There are 9 hidden switches. A switch that is on adds its own fixed numbers to the row, and there is some noise. The rows also spread widely along 12 directions, which tell nothing about the answers.
In the rows, 128 means zero.
Known rows, each followed by its switches (1 for on, 0 for off):
[ 71  91 101 158 102 133 153 116 153 106 179 144  94 152 122 150 138 143
 137 135  72 115  67 120 146 128 155  48 103 100 152 190 149] | 0 1 0 0 0 1 0 0 0
[136 128  98 135  76 138 146  82 145 107 131 137  96 148 144 147 190 102
 161 139  85 158 108 110 177 143 164  87 112 118 128 129 135] | 0 0 0 1 0 0 0 0 0
[151 146 131 141 174  95 169  94 125  84 141 131  76 184 140 183 121 132
  84 130 130 210 172 122 156 163 146 125 118  63 116 108 133] | 1 1 1 1 0 0 0 0 1
[136  88 120 173 122  56 140 102 158  98 155 142 108 137 154 144 212 100
 110 188 168 176 123 158 142 167 176  99 105 151 142 139 130] | 0 1 0 1 0 0 1 1 1
[155 157 120 126 149 113 118 123 135 119 158 142 112 133 130 145  83 143
  93 148 152 167 129 133 126 127 150 129 103 111 127 121 135] | 0 0 0 1 0 1 1 0 0
[ 89  79 131 107 135 128 179 106  59 121 180 124 110 151 139 136 113 150
 178  94  89 194 140  74 130 120 129 146  90 110 111 150 141] | 1 1 0 0 0 0 1 0 1
[120  94 101 117 138 108 130 136  92 153 148 112 178 128 141 105 123 120
 182 153 130 116 121 138 112 107 143 166 127 142 110 134 120] | 0 1 1 0 0 0 1 1 1
[ 98 115  74 157 163 113 162 166 153  93 149  87 169 147 146 128 103  79
 119 123 128 112 123 105  71  62 174 161 131  91 125 106 167] | 1 1 1 1 1 1 0 1 1
[151 100 121 133 139  53 145 121  96 133 123 113 127  98 148 143 166 117
 122 188 179 129 139 166 140 143 131 169 122 165  95 102 110] | 1 1 0 1 0 1 0 1 0
[177 155 101 160 177 124 111 135 172 118 148 148 172 146 208 140 121 105
 122 122 150 115 179 161 115 166 200  94 140 113 153 128 119] | 0 1 0 0 1 0 0 0 1
[ 94  70 130 144 158 108 158 151  90 156 200 126 143  94 180 144 126 132
 169 113 119  84 128 116  80 102 146 128 108 157 110 161 125] | 1 1 1 0 0 0 1 1 0
[135 142 121 146 169 142 126 144 115 163 183 134 174 138 162 131  73 102
 144 122  98 109 137 132  61  90 143 133 123 104  93 111 131] | 1 1 0 1 1 1 0 1 1
[108 123 127 130 113 131 121 105 132 116 193 140 120 146 118 131 108 128
 148 149  96 165  97 100 105 110 139 118 103 126 111 117 142] | 0 0 0 1 1 1 0 0 1
[156 137 168 135 133 114 121  95 109 164 192 174  83 107 147 169 130 141
 127 148 113 148 125 134 126 153 110  96  87 149  91 130 109] | 0 1 0 1 0 0 0 0 0
[112 134 141 106 127 150 151 106  57 166 153 129 151 144 136 132  85 124
 174 130  72  89 116 142 101  96 105 116 150 106  78 105 123] | 1 1 0 0 0 0 0 1 0
[102 103  84 143 106 156 121 115 124 152 156 151 165 172 100  93 121 142
 161 164  70 107 106 161 174 132 158  59 126  99 146 178 132] | 0 0 0 1 0 0 0 0 0
[165 144 137 116 114  96 154  94 102 145 130 110  96  96 197 207 177 108
 158 129 131  88 157 137 136 142 129 137 141 158  63  69  91] | 1 1 0 1 0 0 0 0 0
[131  82 130 179 154  95 169 138 115 161 163 133 114 121 165 153 168 119
 129 137 122 117 150 142 114 125 151 111  97 129 110 155 120] | 1 0 1 1 0 0 1 1 0
[130 158  93  97  89 112 150  85 148  49 128 108  57 143 156 188 126  83
 131 131 106 182  72  76 142 131 163 143 118 100 108  80 154] | 1 0 0 1 1 1 0 1 0
[ 68  61 103 129 142 118 121 118 102 100 192 145 138 181  45  72  76 165
 141 168  97 218 104 110 141 121 111 141  84  90 146 178 163] | 1 1 0 0 1 0 0 0 1
[137 135 135 119 135 118 122  85  99 121 182 138 154 124 207 166 144 123
 201 117 119 125 153 123 118 148 159 117 156 156 101 102 102] | 0 1 0 0 0 1 0 1 0
[117 113  87 100 116 126 166 114  99 139 136 106  93 166 121 163 113 138
 160 119  80 156 105 105 173 129 137 142  97  82 102 147 123] | 0 1 1 1 0 0 1 0 1
[132 109  87 175 132 131 145 154 168 132 146 118 121 103 150 149 175 104
 126 109 114 115 148 102 114  87 150 130  91 120 128 143 144] | 1 0 0 1 0 0 0 0 0
[ 97 102 101 149 162 115 132 139 114 133 194 138 196 171 142 108  76 139
 147 146 122 112 129 166 110 122 181  89 140 105 141 154 136] | 0 1 0 1 1 1 1 1 0
[150 141  89 140 145 132 170 119 125 110  94 123 125 173 154 140 124 110
 125 118 101 131 150 138 165 142 166 105 138  62 137 135 139] | 1 1 1 0 0 0 0 0 0
[109 102 102 123 166 107 124 142 122 119 173 129 126 122 158 151  91 145
 130 136 128 126 105 131 120 139 152 135 109 117 128 162 121] | 1 1 0 0 0 1 0 1 1

New rows. What belongs after each?
[ 76  81 130 130 135  89 168 150  87  99 164 125 164 111 130  84  87 130
 103 176 175  99  97 149  83  95 162 117 126 162 148 133 168] | 1 1 0 0 0 1 1 0 0
[ 95  92 104 170  92 134 157 117 164 118 144 134  82 146 124 151 174 112
 124 142  71 114  83 120 131 117 142  72 101  99 135 163 146] | 1 0 0 0 0 0 0 0 1
[151 139 112 147 134 103  93 114 182 102 198 149 137  89 211 177 176 112
 147 133 158 107 150 132 119 153 189  93 131 178 134 120 113] | 0 1 0 1 0 0 0 0 0
[154 146  77  88  99 133 105  87 127 107 121 132 126 135 178 152 137 116
 192 135  99 127 118 134 189 176 168 114 142 120 123 128 109] | 1 1 0 0 0 0 0 0 0
[ 95  93 109 111 135 107 150 121 104 120 171 124  89 138 161 174  95 140
 151 130  92 125  75 119 133 156 143 121 104 111 109 156 119] | 1 1 0 0 1 1 0 1 1
[159 152 107 107 102  58 135  69 144  57 111 105  56 146 135 179 163  81
 118 184 152 228  88 107 148 145 142 182 114 114  94  69 140] | 1 1 1 1 0 1 1 1 1
[174 135 124 112 141  71 129 108 106 130 133 128  90 101 163 167 135 130
 123 174 162 140 130 152 164 174 137 154 114 148  92 106  99] | 1 1 1 1 0 1 0 0 0
[171 123 133 122 175 116 160 133  82 153 146 141  96 110 176 161 113 153
 114 112 140 156 182 123 153 163 138 140  83 125 108 138 109] | 1 0 0 1 0 0 0 0 0
[117  82  61 161 128  95 119 132 155 126 149 103 142 163  96 124 159 113
 163 148 109 191 121 112 137 103 139 173  89  92 121 155 137] | 0 1 0 1 1 1 1 1 1
[100  95  84 114 139 144 118 152 103 148 175 137 176 132 128  88  67 129
 157 150 100 107  93 136 121 114 160 122 107 124 132 161 140] | 1 0 0 1 1 0 0 1 0
[118 130  75 114  96 130 127 119 142  89 124 120 121 136 103 100 123  79
 134 172 106 161  64 102 135  94 154 142 108 109 131 119 171] | 1 0 1 1 0 0 0 1 0
[ 90  64 116 169 173  91 158 132 129  82 196 124 147 148 164 131 149 117
 149 121 131 166 155  98  91 124 170 136 117 125 141 145 150] | 1 1 1 0 1 0 0 1 1
[103  88  73  93  93 111 116 145 116 112 141 108 148  79 138  96 116 124
 167 164 146 106  71 116 130 106 162 165 103 177 140 146 143] | 1 0 0 0 0 1 1 0 0
[147 144 126 116 137 106 114 131 134 119 166 135 137 107 156 138 102 122
 105 161 175 127 125 141  96 121 164 136 116 159 123  99 130] | 0 0 0 1 0 0 1 0 1
[119  99 129 124 109  85 151 127 121 131 159 115  62  91 143 168 144  96
 124 165 123 123  65 105  98 119 124 157  81 158  83 111 127] | 1 0 1 1 1 0 0 1 1
[129  91 111 157 130  74 128 146 145 148 144 117  84  95 101 152 152 126
 117 165 139 134  82 125 110  97  97 169  76 131 103 158 129] | 0 1 1 0 0 1 1 1 0
[124  62  91 140 166 122 152 153  72 170 129 134 163 145 110  65 114 129
 153 152 104 159 128 136 148 128 130 159  79 103 132 193 134] | 1 1 1 0 0 0 0 1 1
[127 147 126  97 142 115 167 110  95  75 126 106  96 149 127 153  84 145
 112 124 142 171 132  97 138 117 137 162 131 102 116  91 147] | 0 0 1 0 0 1 0 0 0
[137  83  82 168 144 137 147 161 106 176 133 117 208 110 148  77 174 100
 181 118 116 111 185 124 118  81 149 154 103 141 120 147 138] | 1 1 0 1 0 0 0 0 0
[192 140 122 167 154 147  98 116 126 207 173 162 176 122 200 131 157 104
 191 114  93 135 194 144 105 136 152 110 103 129  97 140  95] | 1 1 0 1 0 0 1 0 1
[128 105 127 144 151 128 164 136  89 157 163 145 118 136 132 114 100 120
 124 135 103 155 119 118 110 107 140 121  83 105 115 154 147] | 1 0 1 1 0 0 1 1 0
[129 117  60 128 123  92 117 114 140  80  99 106 160 172  88  94 134 118
 139 176 149 191 119 146 167 119 152 167 136  89 149 131 152] | 0 1 0 0 0 1 1 1 0
[127 139 135 143 133 131 145  92 130 140 183 159  85 171 141 178 116 136
 129 138  72 139 110 136 145 157 141  61 112  84 109 145 117] | 0 1 1 1 0 0 0 0 1
[143 151 123 151 121 136 124 114 127 125 123 131 206 139 120  82 137  90
 142 165 140 105 154 158  89  76 138 122 166 132 123  79 152] | 0 1 0 0 0 0 0 0 0
[149  97  92 164 148 116 108 132 152 160 176 140 124 112 171 160 169 126
 163 117 108 144 152 124 135 135 155 124  86 125 119 172 109] | 1 0 0 1 0 0 1 1 0
[137 118 132 144 162 129 112 108 104 163 214 149 164 132 215 166 121 138
 200 113  92 101 166 141 108 155 165  94 143 139  95 127  88] | 1 0 0 1 1 1 0 1 0
[ 92  78 132 154 161  86 150 139 122 105 204 147 120 112 181 146 110 134
 119 142 141 109 101 137  98 152 172  89 108 151 142 164 139] | 1 1 0 0 1 1 0 1 0
[128 146  73 129 106 128 140 107 145  79 127 113 138 153 134 112 131  60
 155 138 104 189  96  85 115  80 171 151 118  90 125 104 178] | 1 1 1 1 0 1 1 1 0
[150 147 128 102 142 116 129  83 107  82 154 150 114 141 190 157 111 128
 139 138 134 160 137 134 148 182 172 102 144 126 131 111 121] | 1 0 0 0 0 0 0 1 0
[151  83  90 156 110 129 131 106 118 191 115 148  67 159 107 146 167 137
 171 145  36 162 101 141 201 175 100 109  67  70 104 204  98] | 1 0 0 0 1 0 0 1 0
[102 116 134 111 142 114 168 113  85 128 177 113 121 138 167 181 108 146
 146 119 113 102 144 130 122 130 143 116 138 125  91 108 112] | 1 1 0 1 0 0 0 0 1
[112  47 103 101 130  73 156 124  65 129 137 112 106 122 109 117 157 157
 144 176 155 186 114 125 187 164 130 182  76 162 116 158 112] | 0 0 0 1 0 0 0 1 1
[108 117  88 168 162 114 155 153 162 106 126 104 118 171  83 143 115 118
  85 134 113 144 119 122 109  76 122 148 115  52 131 142 158] | 0 1 1 0 0 0 0 1 1
[134 105 115 171 139 119 153 132 106 139 121 146 189 151 122  59 138 115
 119 176 139 120 140 175 132 122 158  92 127 124 153 150 151] | 0 1 0 0 0 1 0 0 0
[122 116 153 138 171  87 124 102 115  88 208 142 137 135 168 158 120 151
 138 136 164 165 169 127  96 139 159 126 144 146 128 110 124] | 0 0 1 0 0 0 1 1 0
[128 125 121 135 169 149 214 120  85  95 147 151 115 178 230 142  78 110
 130  83  83 143 130 111 134 177 222  56 122  74 155 159 153] | 1 0 1 0 1 1 0 1 0
[112 128  84 142 127 106 178 128 154  78 125  88 113 162 158 178 148 102
 112 116 131 142 123 110 123 103 186 133 133  87 130 108 146] | 0 0 0 1 0 1 1 1 1
[132 155 127 143 168 146 169 156 123 129 177 147 157 127 212 147  71  92
 105  95 124  72 128 135  66 113 196  71 128 119 131 120 149] | 0 1 0 1 1 0 0 1 0
[ 83  86  68  89 121 120 154 118 102  89 160 100 128 167 133 143 104 139
 176 120  95 158 113  98 170 139 162 146 116 100 123 139 136] | 1 1 0 1 1 0 0 0 1
[194 140  84 115 134 108  97 110 128 156 127 146 101 105 180 159 144 112
 160 147 116 158 117 141 185 186 151 142  86 124 104 154  94] | 1 1 0 1 0 1 0 1 0
[124 119  78 133 115  94 106 120 158  93 140 111 153 147 114 119 139 125
 129 183 159 153 117 144 141 118 167 146 130 129 138 115 135] | 0 0 0 1 0 1 1 0 1
[135 126 134 126 137 101 125 112 109 137 156 136 109 126 126 146 107 120
 137 162 121 137 107 139 103 113 112 140 117 119  95 121 129] | 1 1 1 0 0 0 1 1 0
[166 133 114 172 165 116 153 155 147 156 150 130 153  95 216 160 166  83
 130 111 141  69 160 140  91 114 179 111 125 145 117 123 120] | 0 1 1 1 0 0 0 1 0
[ 98 102  63  50 103  88 119 150 119  93 124  98  88 107  91 127  62 150
 118 185 162 132  25 121 168 132 141 184  87 136 137 155 138] | 0 1 1 0 0 0 1 0 1
[172 153 153 131 139 100 108 133 114 155 165 155 137  75 136 110 110  90
 102 176 173 148 110 137  60  91 121 156  85 176  98  97 145] | 0 1 0 1 0 0 1 1 0
[121 142 120 143 137 183 146 103  92 162 141 143 186 204 104  95  91 128
 171 117  49 140 155 136 119  93 122  96 143  57 113 129 141] | 0 1 0 0 0 0 0 0 1
[144 125  55 107 133 155 122 123 135 117 140 121 157 156 174 139 131 133
 183 101 102 153 157 108 187 156 196 129 119 105 143 151 115] | 0 0 0 1 0 0 0 0 1
[ 88  92 118 159 139 107 129 142 134 131 159 118 117 148  57 128 100 141
 106 166 105 124  99 139  91  74  84 147 116  90 108 132 149] | 1 0 0 0 1 0 0 1 0
[138 118  81  93 115 137 118 148 103 160 116 136 128 112 104  84  81 107
 121 185 113 133  53 139 143 120 136 151  75 125 121 154 139] | 1 0 0 1 0 0 0 1 1
[135  89 106 124 179 118 124 164  84 176 177 131 179 116 144 102  92 151
 143 136 150 143 157 134 111 118 150 167  88 143 123 160 115] | 0 0 0 1 0 0 1 1 1
[136 152 126 149 126 106 128  92 153  76 156 136 141 151 135 140 152 107
 113 158 150 154 150 141 123 121 161 100 154 124 132  82 149] | 0 1 0 1 0 0 0 0 0
[125 114 126 134 130  94 180 118 122  92 155 131  83 134 174 160 136  93
 106 135 131 168  92 102 115 146 172 120  87 129 122 124 149] | 0 1 0 1 1 1 0 1 1
[110 107 113 132 133  85 163 140 139  90 134 104  86 110 139 168 144 112
  90 139 158 132  95 112 108 111 140 153 103 132 123 124 145] | 0 1 0 0 0 0 0 1 1
[128 130 106  95 130 118  96 133 106 155 172 135 140 108 127 126  59 146
 147 176 128 103  88 149 126 118 141 138 114 139 105 133 117] | 1 0 1 1 0 1 1 0 0
[ 81 102 140 126 146 133 180 122  67 150 172 134 129 171 123 139  75 150
 118 148  86 101 108 154 116 119 136  84 133  94 105 134 129] | 1 0 0 1 0 0 0 1 1
[159 135  78 185 151 111 143 124 166 130  96 123 149 183 129 127 164  75
 109 165 107 136 147 171 144 126 163 109 136  57 129 127 136] | 1 1 1 1 0 0 0 1 1
[163 177 146 125 141 129  84  66 153  85 207 156 142 138 225 178 125 111
 190 118 121 162 162 100  90 162 183 112 161 147 109  67 109] | 0 0 1 0 1 1 0 0 1
[107  86  64 141 151 128 165 156 119 153 145  98 125 153 149 158 116 124
 161  97  71 125 118 108 140 116 150 147  91  72 108 171 123] | 1 1 0 1 1 1 0 1 1
[154 152 103 163  94 144 102  86 172 132 153 157 139 154 139 120 166  69
 161 156  77 165 115 129 115 114 157  84 113 102 121 123 145] | 1 1 0 1 0 0 1 0 1
[110 119 147 125 147 105 149 111  91 129 184 118 131 145 166 169  90 142
 163 129 119 110 130 130  87 118 140 130 151 124  92 100 115] | 0 0 1 0 1 1 1 1 0
[169 133 109 119 152  84 132 140 128 100 131 123 142  84 195 133 138 100
 120 137 201 144 145 128 108 136 178 167 114 168 136 111 135] | 0 1 0 0 0 0 1 1 0
[159 174 109 125 129 153 122  96 111 127 116 132 170 157 164 126 109  96
 165 138  94 118 140 148 118 115 151 117 168  94 107  85 128] | 1 0 0 0 0 1 0 1 0
[100 125 163 103 143 102 141  92 100  52 210 132 130 113 174 161 117 154
 142 118 174 157 163  90  91 127 159 134 154 179 125  73 139] | 0 0 0 0 0 0 0 0 0
[143 105 101 125 146  87  83 111 120 120 166 139 170 144 112 104 122 145
 150 194 160 169 146 165 155 157 142 155 129 145 126 123 112] | 0 0 0 1 1 0 0 1 0
[111  99  67 105 109  84 133 123 149  96 138  94  69 109 150 208 164 125
 148 134 124 117  88 115 176 144 145 151 111 126 106 137 111] | 1 1 0 1 0 0 0 1 0
[111  82  94 152 156 108 110 142 130 136 173 132 164 135 122 106 125 130
 152 150 125 155 132 134 106 109 140 145 102 114 134 167 135] | 1 1 0 0 0 0 1 1 1
[ 50 106 180 121 121 114 162  92  70  76 233 135 161 151  89  92  84 122
 139 163 134 178 107  88  36  44 130 129 142 155 108  69 188] | 0 0 1 1 0 0 1 1 0
[145  75  69 177 193 118 178 171 124 150 118 120 135 145 176 130 150 118
 135  97 106 149 161 118 153 144 172 142  76  74 146 208 127] | 1 1 1 0 0 1 0 1 1
[136 127 121 111 130  97 106  83 123  90 198 126 139 119 194 162 145  98
 194 132 128 186 139  90 100 142 162 166 127 161  92  79 120] | 1 1 0 1 1 1 0 1 1
[143 164  89 136  99 124 118  80 174  86 137 118 138 155 174 172 176  78
 163 141 105 125 137 131 134 126 174 106 165 110 111  74 129] | 1 1 0 1 0 0 0 0 1
[126  99 127 101 137 131 149 111  55 126 177 139 162  91 209 110 127 110
 207 108 118 151 134  86 107 131 166 150 108 177 112 131 134] | 1 1 0 0 0 1 0 1 0
[ 69  60 125 174 163 135 132 140 112 136 226 166 177 137 129  90 114 143
 151 134  95 126 126 132  91 109 149  72 108 127 151 196 152] | 1 1 0 0 0 0 0 1 0
[114 121  65 139 136 124 104 125 164 105 170 118 142 167 130 149 100 142
 156 128 101 148 134 126 147 124 169 122 125  79 136 146 133] | 1 0 0 1 1 1 1 0 0
[ 56  81  83 131 127 109 137 152 146 107 194  92 136 133 112 151 114 134
 145 139 120 107  86 101  91  64 150 148 118 124 121 137 144] | 0 0 1 1 0 0 1 1 1
[100 122 153 139 127 100 145 108 124  89 198 119 115 106 155 158 136  90
 131 151 134 145 102  84  48  77 143 150 124 162  90  68 152] | 1 0 1 1 0 1 0 1 1
[137  81 104 119 136  93 183 139  83 133 142 129  95  97 204 144 140 107
 144 127 130 136 101 114 154 176 180 130  72 156 120 164 125] | 1 1 0 1 1 1 0 1 0
[ 66  60 115 140 132  55 125 111 120  96 195 105 133 145  82 148 153 162
 135 195 155 154 109 145 131 118 117 155 129 147 109 127 121] | 0 1 0 1 0 1 0 1 1
[119  77  76 114 146  90 174 168  86 135 130  84 148 100 154 124 129 119
 157 123 154 129 124 103 133  99 162 199  92 147 116 146 133] | 0 1 1 1 0 1 1 1 0
[ 95  71 153 128 156  78 138 106  78 105 230 134 143 119 142 138 134 149
 165 140 155 183 157 101  99 130 129 157 111 179 102 114 128] | 0 1 0 1 1 0 0 1 0
[ 89  80 128 149 126  95 172 130 116 105 186 115 127 104 175 141 165 103
 140 145 139 119 101  97  85 104 176 127 110 175 122 120 143] | 0 0 1 1 0 1 0 1 1
[155 105 129 149 168 142 127 114 111 156 216 189 111 114 213 146 126 147
 168 102  88 170 152 103 154 193 184  70  65 135 138 200 110] | 1 0 1 1 0 1 0 0 0
